The rows are grouped in 3 different ways at once. Each group adds its own fixed numbers to the row, and there is some noise. The rows also spread widely along 12 directions, which tell nothing about the answers.
Known rows, each followed by its group in each grouping:
[  8  10  -3 -35 -25   1  -9   1  -6 -12 -25  -8  10  25 -13 -22  -6   6
   3 -12 -13  -6  -5  14  21  -4 -16  15 -10  25  -6   9 -32  -8  11]
A z662 (0)
[ -8 -21 -25  16   2 -29 -13   4 -23 -16  14 -40   7 -10  -9  21   8  31
  -6  19 -10 -17  43 -12 -40  24  15   3  -3 -14 -14  13  -8 -13 -36]
V z3 (2)
[ -6   4   6  -1  19  -8 -10   3  19  -4  -6 -12   2 -24   0   0   1  14
  -9   5   7  26  10   3 -12  -1   6  -1  11 -21   4  16   2   0 -12]
A z662 (4)
[ 45 -29   6 -23 -41 -27   0 -29  -9 -29  50 -10  -3   6  -6   2  -8   3
 -28  -4  35  55  10 -37 -32  52 -37   1 -38 -12 -19  25 -40  -6 -28]
K z300 (4)
[  4 -21 -31 -11  -1 -12   3   0 -40 -21 -14 -21   9  14 -11  -1  11   6
  24  15  -8 -36  20  -2 -13   4  11   4  18   3  -1  -8   4  10  -8]
K z843 (3)
[ 24  -3  -5 -10  -4 -18  14   9  -2   5   0  12  12  10 -18  16   1 -10
  17   9 -23 -16 -20  -5  -8   9   4   8  25  16   4 -37  20  23  24]
V z300 (3)
[ 31  -3   8   3 -32  28 -33 -20 -22   0  -2 -21  59  68  -4  20   6 -26
   3   2  14 -30  -1 -32  21 -32 -13  25 -25  50 -39 -42 -16 -19  46]
S z843 (2)
[-33  32 -52 -20   4   6 -11  31 -13  -7 -32 -29  11  10  -4 -24  14 -13
   1  -5  14 -79  -2   6   9   3  33 -22   8   6 -25  -7  27   3  11]
S z3 (0)
[ 39   0  -9 -51  -6  44  21   3   9  -4  16   1 -34 -17  11 -41  -5 -20
 -21 -59  27  -6 -33   7   0  23   0 -26 -14 -31   8 -13  31  31 -15]
A z300 (1)
[ 18   2   5  20 -18  -6   6   9  13  -6  -1  -7  51   7   7   4  32  21
  -7   9  21 -42  23  -4 -14  53  12 -38 -36  -4  -4 -14 -32 -14  27]
K z843 (1)
[-15  19  34  -2  -8  -3 -16 -20  52   2  -5 -18  19 -21  -4 -13  -4  13
 -35   0   6  56  18   3  12   3   5   5 -21   6   5  18 -37 -18  -6]
S z843 (0)
[ 16 -10  -7  -6  15 -18   3  -8  -2 -25  -1  -8   7  12   3  -4  11   3
  13  14  14   6   1 -15  -2   5  -6  -9  18  -2   5  -7   8  24   1]
A z662 (1)
[ 30 -33  58  -9  11   5 -15 -39 -22 -38   0  -1  40  19 -15   4  29  24
  -7  21 -12 -10   4 -16   8  -2  -9  19 -47  44  30  -2 -26  15 -11]
S z662 (1)
[ 27 -16 -41 -16  11 -53  -6 -12 -42 -41  -5   3  22  60  -9   2  48 -12
  57  59  21 -40  12 -24 -14 -19 -18 -15  62  24  12 -11   6  23  22]
S z3 (1)
[ 21  -9  24 -41  23 -12   1   0   7   3 -14  21   7   4 -30  -9  12  -6
  -1   9  -9 -32 -27  25   1 -15  15   1  30   9  50  -9  26  38  27]
A z3 (2)
[  4 -26 -24 -34   6 -46  23  24   6  -3  13 -15 -11 -10 -12   4 -15  23
  -4   9 -22  14  21   5 -30  34   5   5   8   1  14  -6  -4   8  -7]
A z662 (1)
[ 23  10 -12 -16   0 -24  11  15   8  14  -7   9  19  36 -21  13 -27 -25
  16   2 -20 -15 -37 -10  14  -4  -4  16  27  38 -11 -55  29  33  48]
A z662 (1)
[-28  40 -66  35 -37 -32  13  24  23  17 -33 -40  31  37  20  15  -1   8
  39  23   3   3  34 -12   0 -13  -7 -28  38  12 -49 -35 -41 -59  52]
K z3 (1)
[ 33 -71  16 -18   4  -4   5 -18 -24  -4  42 -35  -7  -7 -11  27 -27  15
 -34  -3 -17  29  23 -16 -34   9   4  38 -23  -2  15 -13   5   6 -38]
A z843 (2)
[ 15 -39   6   0  18  -4   3 -21 -13 -26  20 -28   1  -5   6  14   5  16
 -15   6  17  13  15 -19 -23   6  -1   3  -9 -21   5   1   7   9 -33]
A z662 (2)
[ 45 -53  -9 -41  -9 -25 -10 -12 -37 -30  38 -12 -16  14  -9  12  -2   3
  -9  -1  12  14  17 -14 -37  18 -31  18  -6 -15   3  21  -1  11 -36]
A z662 (3)
[  3   1  27  -8  -9 -30   9   5  36  18  -2   3   9 -29 -27   6  -7  28
 -28   8 -28  15   7  29 -22  26   6  -2  -3  -7  28  13 -27  -7  -3]
K z3 (0)
[ 19 -25  18  10   5 -17  16 -24  -6 -39  -4  -6  18   2  -6 -12  22  31
  17  26  -7   5  13  -9  -2  26   2 -10   4   0  30   4 -24  22 -14]
A z843 (0)
[  7  11  -4  18   4   8 -40  19 -25 -16 -13 -14  41   3  -8   1  24  19
  -8  -6  -2 -75  14   5 -17  25  14  -2 -38  -9 -28   8  -3   1  -3]
A z662 (1)
[-31   8 -26  27   6 -16  28 -17  11 -18 -34 -39  21  33  17   2  16  10
  37  41   3  20  16 -30  24 -36   4 -16  46  32  -1 -38 -13 -16  19]
S z3 (0)
[ 20 -12 -45 -54  -3  -2  14  36 -20  14  -2  -4 -13  23  -9   0 -20 -18
  18 -17  -9 -32 -17   8  -5  -6  -3  10  29  11  -5 -31  32  15  22]
A z662 (4)
[  8   7 -12 -37 -12  35  15  -4 -10  -2 -18 -15 -10   8  -1 -27 -22 -10
  -3 -41  -3 -14 -23   4  27  -6   0   3 -16  16 -10 -20  12  10  -1]
K z662 (1)
[ -9  25 -30  -1 -22 -20  -9  11  -4 -42 -26 -14  -1 -14  -1 -42  10  45
  16  -8 -13  -6  28   9  -8  41  -5 -17 -19 -17 -18  45 -53 -11 -35]
A z662 (1)
[ 15  -4   9   4  28  -3  17  -3  38  10   5  14  -7 -38   1   0  33  16
  -8  10   7   4   4  27 -31  -1   3 -39  38 -44  46   7  17   8 -17]
S z3 (0)

New rows. What belongs after each?
[ 41  -4  64 -31 -30  15 -26 -15  27  26   1  15  40  22 -18  11  17  -5
 -42 -10  15  -4  -3  28  -2 -17 -23   8 -38  16  24   5 -43 -31  43]
K z3 (2)
[ -1  32  32 -34 -17 -18 -41  19  35  39 -18   6  44  16 -38  20 -23 -17
 -27   2 -18  -7 -15  20  16  -8   5  41 -18  48 -19  -8 -11 -11  58]
V z662 (2)
[ 12 -29 -44 -47  18 -39  19  25  13   4  33 -17 -27 -14   9   3   4 -11
 -12   8  30  17  19  -2 -53  27   7 -18  37 -33  12 -10  28  12   3]
A z300 (1)
[ 57   3  -2 -46 -39 -31 -51   4   0   3  42  30 -17 -18 -41 -11  -8  -8
 -32 -27  -8  16  -3  19 -51  34 -36  23 -14 -23 -18  49 -18   5 -28]
S z300 (1)
[ 35 -31  10  -4 -45   7 -42 -23 -47 -12  21 -25   8   8 -22  12  -6  23
 -26 -16 -20   1  27   6 -29  -1 -35  33 -40  -6 -22  39 -46 -35 -51]
K z3 (0)
[  4  15  -7 -27   2 -67  -2  12  33 -24  15  10  28   1 -15  -9  20   7
 -18  31  34   0  10 -15 -19  67   8 -25 -14  10   2  16 -16  20  18]
S z662 (1)
[ 37  11 -20  -9 -19   8 -13 -10 -17 -35  11   9  12  19   9 -21  39 -11
  12  -6  53 -25  -6 -23 -13  23 -21 -33  -9 -20 -23  15  -7   7  -4]
S z300 (4)
[ 20 -24 -29 -29  -6 -20   1 -29 -34 -22  -6  -4 -22  22  -9 -12   9 -11
  35  12   5  22   1  -4 -18 -38 -28  15  51  -5   1  11  -3   7 -12]
K z300 (2)
[ 11  32  16   7   2  -1 -23 -18   9 -26 -29  21  41  20  -9 -20  54  -1
  16  20  29 -45  -8   7  10 -10  -2 -29   9   2   8  14 -13  10  21]
S z3 (2)
[-23  40  41 -15 -21  50   2 -29  12 -24 -71  -7  30  15  -4 -59   8   4
  -1 -29  -5 -16 -31  11  66 -21  14  -2 -44  45   2  -7 -41  -2  28]
K z300 (2)
[  5  16 -14 -30   4  27 -32  10  -7  22 -22   0 -25 -22 -22 -15   1  -5
   2 -25 -28 -22  -4  50  -5 -43   1  13  43 -22   8  25  27   1 -25]
V z3 (0)
[ 30  42  14   0 -29  35 -35 -18  -3 -12 -23  11  39  36  -9 -20   6 -15
   6 -27   6 -27 -31 -11  40 -16 -22   3 -31  31 -35 -11 -15   4  21]
S z662 (1)
[ -2   7 -42 -28 -17 -47   8  37  15  -6   7  -8  -4  -9 -16  -8 -11  18
 -11   0  -1  -8  12  11 -28  62   2 -11  -2 -14 -17  18 -17   1  -4]
A z662 (0)
[  6  12 -18 -74 -36 -25  11  16  20  -7  -6  -3  13  36 -12 -24  -1 -14
 -13  -1  22  -7  -7   5  19  28 -14  -5 -23  47  -5   0 -31  -4  40]
S z662 (0)
[ 10 -19 -19  25   0   4   3 -26 -28 -36  -5 -25  23  21   9  -4  29  15
  28  21  14 -21  24 -30  -5  -2   4 -15   5   0 -10 -14 -10   1 -14]
S z843 (2)
[ 30  23  18  -9 -15  17 -63 -19   5   9   3   4  23  21  -8  11   7 -26
 -11 -11  28  22  -4  -4   4 -47 -38  23  -1   2 -35  19  -9 -20   9]
S z662 (4)
[ 25  26 -14   4 -29 -12 -25   2  -5 -10 -19  15   3  -3 -13 -15  16  29
  32  -6 -28   1  17  25 -12   7 -30  -3  12 -12 -14  38 -42 -15 -24]
V z662 (1)
[ 16   2  -5 -33  -6 -32  -6  -2  30  15  16 -10  22  29 -17  14 -24 -37
 -12  16  13  30  -9 -29   9  -3   1  20  16  41 -10 -41  16  16  46]
S z843 (1)
[ 21  -6  -4 -38  -4 -25 -14   1  10   8  15   2  -8  -2 -17  -2  -7 -11
 -12   1  -8  26  -3   1 -22  -6  -9  19  14  13   3  -6   3   6   3]
S z300 (1)
[ -6 -59 -37 -23  34 -12   6  -8 -49 -21  12 -51 -21 -13   1   4   6  17
   6  19  -4  -7  47  -6 -38 -12  23   9  27 -16  20  -2  30  13 -46]
K z843 (1)
[ 15  -4   0 -12  11 -17   0  18  39  41   2  19 -15 -38 -14  12  10   7
  -5   4 -28  23   6  43 -48 -21  -4   2  53 -30  28   1   9  -9   2]
S z300 (0)
[ 22 -20 -15  -8 -19 -15 -29   1 -32  -6  18 -29   8  21 -20  20 -36   4
  -7 -10 -29  10   8 -19 -14  -2 -18  48 -15  18 -38  -9  -7  -7 -15]
A z662 (1)
[ 26   6  -9 -15  -3   5   7   1  13   9   1  11  -2   0  -4  -9   4  -9
   5 -11  -9   1 -19   2 -10  -7  -4  -5  17   0   2 -27  12  11  11]
S z300 (1)
[ 64 -33  35 -71  23   1 -31 -39 -16  -6  32  29 -22   3 -36  -3  -2 -39
 -23 -15  23  19 -33  11  -9 -28 -32  30  19 -10  32  25  45  54 -21]
K z662 (1)
[ 19 -16 -18 -46  -1 -12   4  -5  -9  -6  16 -10 -13   5 -17  -4  -7 -17
 -20  -9  23 -12  -9   0 -14  10   1  -4   9 -12   2   3  23  19  -7]
K z3 (2)
[ 17  -1   2   0   7 -32  -8 -17  22 -21  23  -5  46  38  10  21  37 -20
 -11  38  81  -1   5 -46  -7  23  -9 -27  -9   5 -19 -12  -2   5  39]
S z662 (2)
[ 19   5   7 -59 -13 -16 -18 -11  -6 -11 -23  10  11  36 -27 -24  11 -11
   9  10 -13  -8  -8  15  18 -32 -17  17  14  49  25   3 -18   9  24]
S z3 (1)
[ 26  13  16 -49   0  10   8  16  55  29  -1  19 -12 -18  -4 -14 -14 -10
 -24 -32   1  23 -21  34   4   1  -7  -8   6 -10  24  -9   8   7  23]
A z662 (1)
[ 22 -12  13 -35  -7   1  -8   5   9  33 -13   7  -1  -3 -25   6  -4   0
   9   2 -46  11   3  42  -5 -34  -8  30  38  17  32  -4  -3  -2  12]
V z843 (0)
[  1  53  11  13 -15 -21   3  28  41   6 -29  26  30 -14 -25 -19  -1  19
   2  -5 -24 -27 -24  18   7  39  19 -23   3   2   1  -5 -16  16  32]
A z3 (4)
[ 27   7  16 -14 -12   6 -23  -8  -1   7  -1   2  19  10 -23   1  -3 -11
 -18 -12   1 -18 -14   8   0  -5  -7   5  -8   5  -1  -2   2   7  10]
K z3 (1)
[ 37 -40 -18 -67 -28 -12  70   1  33  25  29 -22 -19  26  16   7 -28 -14
   2  -5   3  61   4 -16  12  16 -15  -7  14  39  33 -66  -9  -3  34]
V z843 (1)
[ -7 -18 -31 -13  21  -2   9   9 -12   5  -9 -35  -4   7  14  10  11  -4
  23  15  -5   0  20  -8 -12 -28  13   5  36  11   3 -32  19  -8   7]
V z300 (1)
[ -7   8  32   8  13  -7 -13  -4  15  -1 -18 -15  42  10 -19   3  -5  -3
 -16  17  -7 -11  -9 -10  20   5  29  15  -7  29   4 -23   8  23  33]
A z843 (0)
[ 44  28   9  24 -25  19  -8 -32  15 -33   8   2  20  10  17 -19  38   6
   5 -10  50   1  -3 -22  12  34 -24 -52 -20 -27 -12  14 -24   3 -17]
V z3 (1)
[ -1  33 -24  17  -7 -21 -24 -27  -7 -35 -17 -14  11  21  -8 -13  15  -7
  28  18  23   6  -1 -22  15  -5 -10  -8  31  -1 -29  20  -5  12  -7]
V z3 (2)
[-10 -11  11 -19 -10  18  -8 -26 -16 -19  -5 -46  16  18  -5  -5 -13  -5
 -31 -13  20  -7   2 -24  19  -5  12  11 -43  22 -14  -7  -5  -5  -6]
K z3 (2)
[-63   8   8 -18  32 -30   5   9  45   5 -32 -39  21 -13  -2  -4  10  15
 -22  39   1  11  29   7   6 -20  47  -3  10  31  29 -11  -8 -17  28]
S z3 (2)
